The groups are shells around one centre, one inside the other: the same stretched ball of 6 dimensions in 6 sizes.
Known rows, each followed by its group:
[ -0.6  16.6   7.4  -5.6   9.1  36.7 -14.7 -13.9 -12.5  32.1 -20.4  -0.4
  -3.9   2.1  -1.5   4.1 -18.1   4.3   2.5]	S
[ -4.6  -0.2  15.5  16.9  19.9  12.6  10.0  -9.5   7.1  12.4 -15.3  -3.9
  -1.8   8.0 -10.6 -12.5  -2.6 -16.6   7.1]	S
[  3.5 -25.4   6.1  29.2   7.8  21.2  -6.1  -6.3  -3.2   4.7  -0.3 -19.8
  25.1  -7.1  44.2  -4.5 -33.1 -14.0  13.2]	F
[  1.8  30.3   9.3  -5.5  10.3   8.7  10.5 -23.4   1.3  23.3 -29.1   3.1
  -4.7  22.5 -37.1 -10.6   7.3  -8.7  -4.8]	D
[ 10.7 -16.2   6.2   9.7  12.0  24.6  -6.9  -9.3 -14.0  12.6  -1.9  -4.4
  14.1  -8.2  34.5  -8.3 -26.0  -5.9  -0.6]	V
[  1.5 -15.7  14.1  28.1  16.4   2.6  12.6  -9.2  13.2  -0.6  -8.8 -14.1
  11.0   6.0   7.1 -16.8  -8.5 -26.7   7.7]	S
[  1.7 -18.4  20.0  25.9  22.3  12.7   6.4  -3.0  12.4  -0.4  -7.8  -7.3
  -2.9  -4.1   4.5 -19.0 -10.7 -27.5   4.8]	F
[ -0.6  -1.6  14.7  25.4  13.3   2.4  13.8 -12.4  16.4   1.5 -16.7 -12.5
   5.7  11.6 -11.5 -16.8  -4.0 -27.7   7.1]	L
[  3.6   6.5  10.4  -3.8  14.1  37.3 -13.8  -9.9 -14.3  26.4 -14.4   4.5
  -7.0  -5.6   5.3  -2.6 -19.4   1.2  -1.8]	V
[ -0.5  15.8  14.2  18.0   8.2  10.4   9.0 -15.3  12.2   7.0 -24.3  -6.3
  -1.5  12.8 -27.6 -15.7  -4.5 -23.6   4.1]	F
[ -0.1   3.0   5.0  14.0   9.1   9.0   9.1 -17.2  -1.9  15.3 -14.1  -9.3
  17.1  13.9   3.7  -7.3  -8.7  -9.4   7.2]	T
[  8.8  16.0  12.0   0.6  12.0  13.4   7.3 -17.4  -2.1  13.3 -20.4   6.7
  -5.2   8.6 -22.1 -18.6  -2.2 -14.0  -9.1]	S
[  0.9  -8.5   9.3   8.5  18.0  28.7  -3.9  -7.4 -13.4  20.3  -6.0   0.7
   4.8  -4.7  19.6  -5.7 -18.2  -1.5   4.3]	V
[ 10.4  -9.9  16.2  17.3  14.8  13.3   2.7  -8.4   6.8  -0.3 -10.4  -4.5
  -0.7  -3.7   2.8 -20.5 -13.8 -25.7  -3.8]	S
[ -0.6  12.1  16.9   5.7  19.9  13.7   9.5 -12.7   5.4  15.7 -21.0   4.3
 -12.0   9.7 -27.2 -15.6   3.2 -15.6  -1.6]	D
[  1.1 -14.7  15.4  30.6  12.6   9.8   4.2  -7.1  15.8  -1.9 -10.8 -18.1
   8.1   1.2   8.1 -13.6 -16.2 -28.9  10.0]	D
[  2.9 -11.9  10.0  12.1  14.1  20.0  -5.9  -9.3   0.6  14.8  -9.3 -13.1
   7.9  -0.4  20.6  -2.8 -18.7 -11.1   5.9]	L
[  5.1   3.6   2.2  -7.3   7.5  29.9 -16.0 -16.1 -14.7  31.4 -13.9  -8.7
   9.7   3.0  22.1   8.3 -21.9   6.4   1.6]	S
[  0.1  23.4   4.0 -10.0   6.5  33.5 -11.4 -18.3 -16.2  35.3 -22.4   1.4
   0.0   7.9  -5.4   4.6 -14.6   8.2   0.9]	D
[ 12.8 -19.5  12.3  12.5  16.1  18.2  -3.6  -7.2  -2.5   4.9  -3.6  -5.4
   5.6  -8.6  24.8 -14.7 -20.5 -17.0  -4.0]	F
[ -3.6  -0.7  14.6  16.6  19.3  17.2   8.0  -8.7   1.7  13.1 -13.3  -0.8
  -1.1   4.2  -6.3 -13.0  -6.2 -13.8   6.4]	L
[ -5.4 -31.0  12.6  32.6  18.6  26.0  -5.0   0.8   0.5   7.9   1.0 -16.8
  13.9 -10.6  39.9  -3.6 -28.3 -13.7  18.9]	F
[ 12.1  -0.1   6.7   3.4   5.5  25.1 -11.0 -14.0  -8.5  14.3 -12.2  -5.9
   7.4  -2.9  15.9  -6.6 -24.0  -8.6  -4.0]	D
[  1.4  21.5  12.0  -9.6  14.3  26.8  -5.6 -15.7  -5.2  29.1 -24.5   4.8
 -13.2   7.7 -20.9  -3.7  -4.5  -2.3  -4.1]	D
[  4.2  18.8   6.2  -1.5   8.5   9.8   7.0 -21.9  -2.4  21.2 -22.4  -2.2
   5.2  17.9 -16.1  -8.0  -1.2  -7.2  -2.5]	T
[ 10.5  -9.7   1.4   1.4   9.2  23.3  -8.0 -14.3 -18.1  20.8  -4.5  -6.0
  18.7  -1.4  35.3  -1.8 -23.9   1.7  -1.0]	V
[  6.0  -6.3  14.9  10.0  17.4  19.1  -1.2  -8.5   1.8  10.4 -11.7  -2.9
  -3.4  -2.3   3.7 -12.9 -12.5 -16.2  -1.4]	T
[  3.0 -22.2  10.1  17.1  14.1  40.2 -18.2  -0.8 -13.1  14.6  -0.3  -7.3
   7.7 -18.8  42.3  -1.8 -36.6  -4.7   8.4]	D
[ -3.4  -6.9   8.4  14.9  11.0  35.2 -13.3  -6.3  -8.4  20.5  -9.2 -10.0
   7.7  -6.0  23.7   2.4 -28.2  -2.9  12.6]	L
[  5.0   2.7   0.4  -1.5   7.9  28.1  -7.4 -16.0 -21.9  27.8  -9.5  -1.5
  15.7   2.4  23.2   1.1 -21.2   7.6   1.6]	V
[  1.5   9.4  -1.6  -1.4   4.1  23.0  -5.9 -20.0 -16.2  30.5 -14.8  -8.8
  19.5  11.3  16.8   6.3 -17.8   7.4   5.9]	V
[  0.1 -11.1   1.9  13.5   9.2  11.8   0.1 -15.2  -3.4  19.0  -8.2 -19.8
  25.4  10.1  29.9   3.2 -17.2  -4.5  11.8]	F
[  6.7  13.8   8.5   9.5   5.3   5.9   8.7 -20.2   5.3   9.4 -21.5  -6.7
   7.4  15.1 -15.9 -14.2  -5.2 -18.5  -1.7]	V
[  2.1  10.5   2.1   1.1   7.5  18.3   1.0 -19.3 -12.0  25.3 -15.8  -4.0
  13.9  12.0   5.1  -1.7 -11.5   1.2   2.9]	T
[  0.2 -17.7   3.9  19.7   9.7  20.4  -5.1  -9.7  -5.8  15.0  -4.0 -18.2
  23.5   0.1  37.9   1.3 -26.0  -6.0  13.3]	T
[ -2.9   0.4   5.7   8.4   8.6  31.7 -12.1 -11.0  -9.0  25.2 -13.0 -10.8
   9.6   0.7  18.5   5.3 -24.0   0.3  10.9]	T
[  7.6  18.7   3.1   0.3   2.4  10.3   4.2 -23.7  -4.3  18.5 -21.8  -5.3
  11.8  16.9  -9.5  -7.6  -7.6  -7.8  -2.9]	S
[ -0.3  -6.7   2.6  11.7   5.1  31.3 -15.1 -11.2 -10.8  22.8  -9.1 -16.3
  18.4  -1.5  33.4   7.6 -31.0   0.6  12.4]	S
[  9.1  -7.8  17.7  13.4  17.2  22.9  -2.5  -5.7   1.4   4.2 -10.3   1.5
  -7.9  -9.1   1.9 -19.2 -16.2 -20.9  -4.6]	D
[  4.4   5.9  14.3  15.4  13.4   2.0  14.8 -15.4  11.5   4.2 -18.8  -4.5
   1.1  12.9 -19.7 -20.2   0.4 -24.8  -1.1]	T
[  4.7  22.0  11.9   0.1  10.8   6.3   9.6 -20.8   7.1  15.8 -26.6  -0.7
  -4.8  18.3 -31.8 -13.9   4.3 -16.3  -5.5]	L
[  4.2  19.2   8.4  10.3   4.0   7.0   9.5 -21.0   5.3  10.7 -24.0  -5.9
   6.6  17.2 -22.2 -13.6  -4.3 -17.6   0.0]	F
[  7.3  -7.2  12.4   8.8  13.9  29.2  -9.4  -7.1  -6.5  12.8  -9.1  -1.7
  -0.8  -8.9  14.6  -9.4 -22.5 -10.7  -1.0]	T
[  0.7   5.2  11.7  16.6  13.5   1.3  16.6 -16.2   9.3   7.8 -17.9  -6.7
   6.6  16.0 -15.4 -16.4   0.9 -20.7   3.4]	L
[  0.1   8.5   9.9   4.0  13.2  13.1   2.9 -16.2   3.1  20.2 -19.7  -7.2
   1.8  12.8  -8.3  -4.8  -4.2  -9.9   2.8]	L
[ -0.2   0.2   6.7  15.2   6.3  24.2  -6.1 -12.1  -3.3  16.0 -13.6 -12.2
  11.9   2.5  13.0  -1.7 -22.4  -8.4   9.5]	L
[  7.6   7.8  16.1   2.3  16.4  15.2   2.6 -13.0   4.4  12.1 -19.3   2.3
 -10.8   4.4 -17.6 -16.3  -3.6 -17.7  -7.3]	V
[ 13.4  10.1  11.6   7.4   8.1   2.6  10.5 -19.2   6.9   3.5 -19.8  -2.3
   2.2  11.5 -18.1 -21.9  -2.9 -24.0  -9.5]	F

New rows. What belongs after each?
[  3.3  16.7  15.9   6.7  14.1  10.1   9.8 -15.7   8.5  11.1 -23.9   2.0
  -9.6  11.9 -31.9 -18.3   2.1 -20.3  -4.1]	T
[  2.7  -3.3   3.6  16.1   7.1  13.2   4.4 -15.5  -5.8  13.3 -10.0 -10.6
  21.2   8.0  16.4  -6.6 -16.6  -8.5   7.3]	T
[ -0.8  -9.3  13.2  21.5  10.7  30.0 -11.2  -4.8   2.7  10.3 -11.0 -13.1
   3.2  -7.2  15.9  -4.1 -27.0 -15.3  10.7]	F
[  7.7  19.1   5.2 -13.9   6.2  23.6 -11.3 -20.9  -7.4  30.3 -23.6  -4.5
  -0.4  10.5  -4.9   2.7 -11.3   0.5  -5.5]	F
[  3.5  -1.8  -1.6   2.7   5.7  21.5  -6.4 -17.7 -15.9  26.5  -9.4 -11.7
  23.7   7.4  29.8   5.3 -21.4   5.3   6.4]	L
[ -1.3 -20.4   5.6  17.7  14.9  23.5  -4.5  -7.2  -9.3  17.7  -1.6 -13.1
  19.4  -2.9  39.1   0.6 -24.2  -3.0  12.7]	V
[  4.3 -26.2   3.0  19.3  11.1  23.8  -7.1  -7.5 -13.2  13.7   2.6 -14.7
  26.4  -6.9  51.9  -0.8 -31.2  -3.4  10.5]	V
[ -1.0  26.2  10.0  -2.6  12.3  14.8   8.1 -19.7  -1.8  24.5 -26.1   4.4
  -5.3  17.6 -31.0  -9.3   3.3  -6.3  -1.6]	S
[ 15.0   5.5   7.4  -9.1  10.6  23.1  -7.7 -16.4 -12.8  20.2 -13.9   3.4
   0.1   0.0   6.4  -9.0 -14.7  -4.1 -12.0]	F
[  1.1  -4.8  22.9  18.6  22.7  23.2   2.6  -2.3   7.5   4.2 -13.2   4.1
 -16.5  -7.5 -12.8 -21.3  -9.5 -24.0   0.2]	F
[  0.8  -4.9  17.5  21.7  18.1   1.2  13.6 -10.9  18.6   2.0 -16.1 -10.9
   0.0  10.4 -12.5 -17.8  -0.4 -28.9   4.2]	F
[  4.6  -8.5  10.3   2.2  16.2  34.8 -14.6  -6.7 -12.6  22.4  -7.7  -1.8
  -0.3  -9.4  23.3  -1.5 -23.7  -1.2   1.1]	V
[  1.0  13.0   4.9   8.3   6.9  13.1   6.9 -19.1  -4.7  18.2 -18.3  -4.5
  12.1  14.4  -6.2  -7.6  -8.0  -6.9   3.8]	L
[  9.6 -14.2  -3.5   4.7   2.6  27.1 -16.2 -14.8 -19.7  22.8  -2.8 -16.6
  29.8  -2.6  52.9   7.5 -34.6   5.1   5.4]	F
[  4.8 -19.2   5.4   9.0  10.0  36.4 -22.2  -6.2 -12.4  20.8  -3.2 -15.2
  13.7 -11.9  47.4   6.8 -36.4  -0.3   8.1]	F
[ 12.9 -17.8   2.1   9.0   9.3  12.5  -1.1 -14.6 -10.8  11.8  -2.1 -11.2
  24.6   0.7  38.7  -6.8 -21.6  -6.9  -0.8]	F
[ -3.8 -11.5  14.9  30.7  16.4   2.0  14.0  -9.4  17.5   1.2 -12.3 -16.8
   9.7  10.1  -0.3 -14.0  -5.7 -27.2  12.4]	F
[  6.5  -6.8  15.3  19.6  15.0  12.2   6.8  -9.1   5.8   1.4 -11.2  -3.5
   1.4  -0.2  -1.1 -20.2 -11.1 -23.8  -0.4]	T
[ -2.3  11.5   9.7   2.7  14.9  15.9   4.8 -15.8  -1.6  23.5 -19.5  -2.2
   0.4  12.9 -11.4  -5.2  -2.6  -5.7   3.4]	V
[ -5.7  13.9   6.0  -0.8  11.8  38.0  -9.9 -12.2 -17.9  34.0 -16.7   2.4
   0.7   2.4   2.9   4.2 -17.5   8.9   7.6]	F
[ -6.2   9.3  10.1  11.1  11.2  25.9  -3.3 -11.8  -1.3  22.0 -18.7  -6.7
   1.5   6.3  -4.5  -1.2 -13.6  -6.3  10.3]	T
[ -1.5 -17.1  16.9  30.6  20.3  15.4   9.2  -3.0   5.4   0.6  -5.4  -4.7
   4.0  -4.1   8.3 -19.1 -13.5 -22.8   9.0]	S
[  7.4  -5.6   0.4   4.2   5.7  11.6  -3.4 -18.9  -5.8  19.8 -10.6 -17.4
  23.6  10.3  27.2   2.1 -17.6  -3.9   3.6]	D
[ -0.5 -21.3   2.5  16.4   9.2  34.2 -16.7  -6.4 -14.8  21.3  -0.7 -17.3
  23.0  -8.7  52.5   8.3 -36.6   2.5  15.1]	S
[  2.9   8.7   1.5  -3.7   6.7  30.4 -10.6 -16.7 -18.3  30.4 -14.2  -3.3
  11.0   4.3  15.4   4.1 -20.4   7.3   2.8]	T
[  4.3   9.5   9.5  10.4   7.4  16.9   1.9 -15.5  -0.3  12.3 -18.2  -4.2
   4.4   6.9  -7.4 -11.3 -12.2 -13.9   0.8]	T
[  2.3  -8.7   8.5  16.4  11.7  30.4  -6.2  -7.0 -11.9  13.8  -5.9  -2.9
   9.2  -7.7  22.2  -7.6 -26.0  -6.2   6.2]	V
[ -5.1   7.4   6.6   7.8  11.5  29.4  -3.7 -12.1 -11.8  26.0 -14.4  -2.0
   6.2   4.1   5.3  -0.2 -16.2   1.6   9.4]	L
[  0.2   6.5   8.9  11.7   5.8  22.6  -6.8 -13.6   2.3  16.5 -18.8 -12.8
   5.7   5.5   1.4  -1.7 -18.4 -11.4   7.4]	S
[ -2.8 -22.7  14.1  25.8  22.1  26.8   0.6  -0.3  -6.1   9.0  -0.1  -2.8
   6.1 -10.8  26.0 -11.7 -21.3 -11.3  10.9]	F
[  1.3  -3.7  14.0  11.0  19.0  24.1   0.6  -7.3  -4.9  14.5 -10.4   2.3
  -3.0  -2.9   2.8 -12.3 -12.4 -10.3   1.7]	T
[ 14.9  -1.8   9.8   6.3   7.6   9.3  -1.0 -16.3   4.6   6.1 -14.8  -9.7
   6.4   4.4   4.6 -13.4 -13.6 -20.3  -7.1]	F
[  7.7  -7.6  14.3  11.2  15.9  16.2  -0.2  -9.4   3.0   7.9 -11.1  -4.7
  -0.6  -1.5   5.4 -14.0 -13.0 -18.3  -2.1]	T
[  2.2 -19.2  -1.5  21.1   4.8  20.1  -4.8 -12.2 -12.9  15.1  -0.8 -19.5
  34.9   0.6  49.5   2.5 -31.1  -1.8  14.3]	F
[ -2.2  -3.4   0.5   6.3   7.5  24.8  -9.3 -14.8 -11.5  28.4 -10.5 -16.0
  20.9   6.6  29.7   9.8 -22.5   4.8  12.5]	S
[  7.9 -14.9  10.6  13.8  14.1  26.4  -6.8  -6.4  -8.1   9.9  -4.3  -3.8
   6.5  -9.8  25.2 -10.5 -24.6 -11.1   0.9]	T
[ 10.9  10.8   1.2 -14.7   7.7  29.4 -11.4 -19.0 -23.3  31.6 -13.9   3.4
   7.0   2.9  14.1   0.6 -17.8   9.3  -7.7]	F
[  9.3  -8.8  11.4   9.1  12.8  32.4 -11.2  -6.5 -11.1  12.1  -6.7   0.5
   0.8 -12.5  20.0 -10.6 -26.5  -9.1  -2.3]	D
[  6.6  -9.4   3.7  16.0   7.7  16.3   1.7 -13.4  -9.9  10.7  -5.7  -8.3
  21.6   1.7  25.6  -9.0 -21.2  -8.4   4.1]	V
[ -1.2 -23.9  12.5  34.2  13.8  20.5  -0.7  -2.6   3.7   1.4  -2.5 -15.4
  14.4  -7.6  28.7 -10.3 -26.2 -20.1  14.6]	S
[  6.1  -2.2   3.8  14.4   7.4   6.1   9.6 -17.8  -3.6  10.2 -10.7  -9.3
  21.3  11.3  11.3 -11.1 -11.4 -11.8   3.0]	V
[ -5.0  -3.9  13.3  19.0  15.1  18.5   0.3  -8.6   7.0  13.6 -14.4 -12.1
   3.0   4.4   2.5  -5.0 -12.8 -15.0  11.5]	T
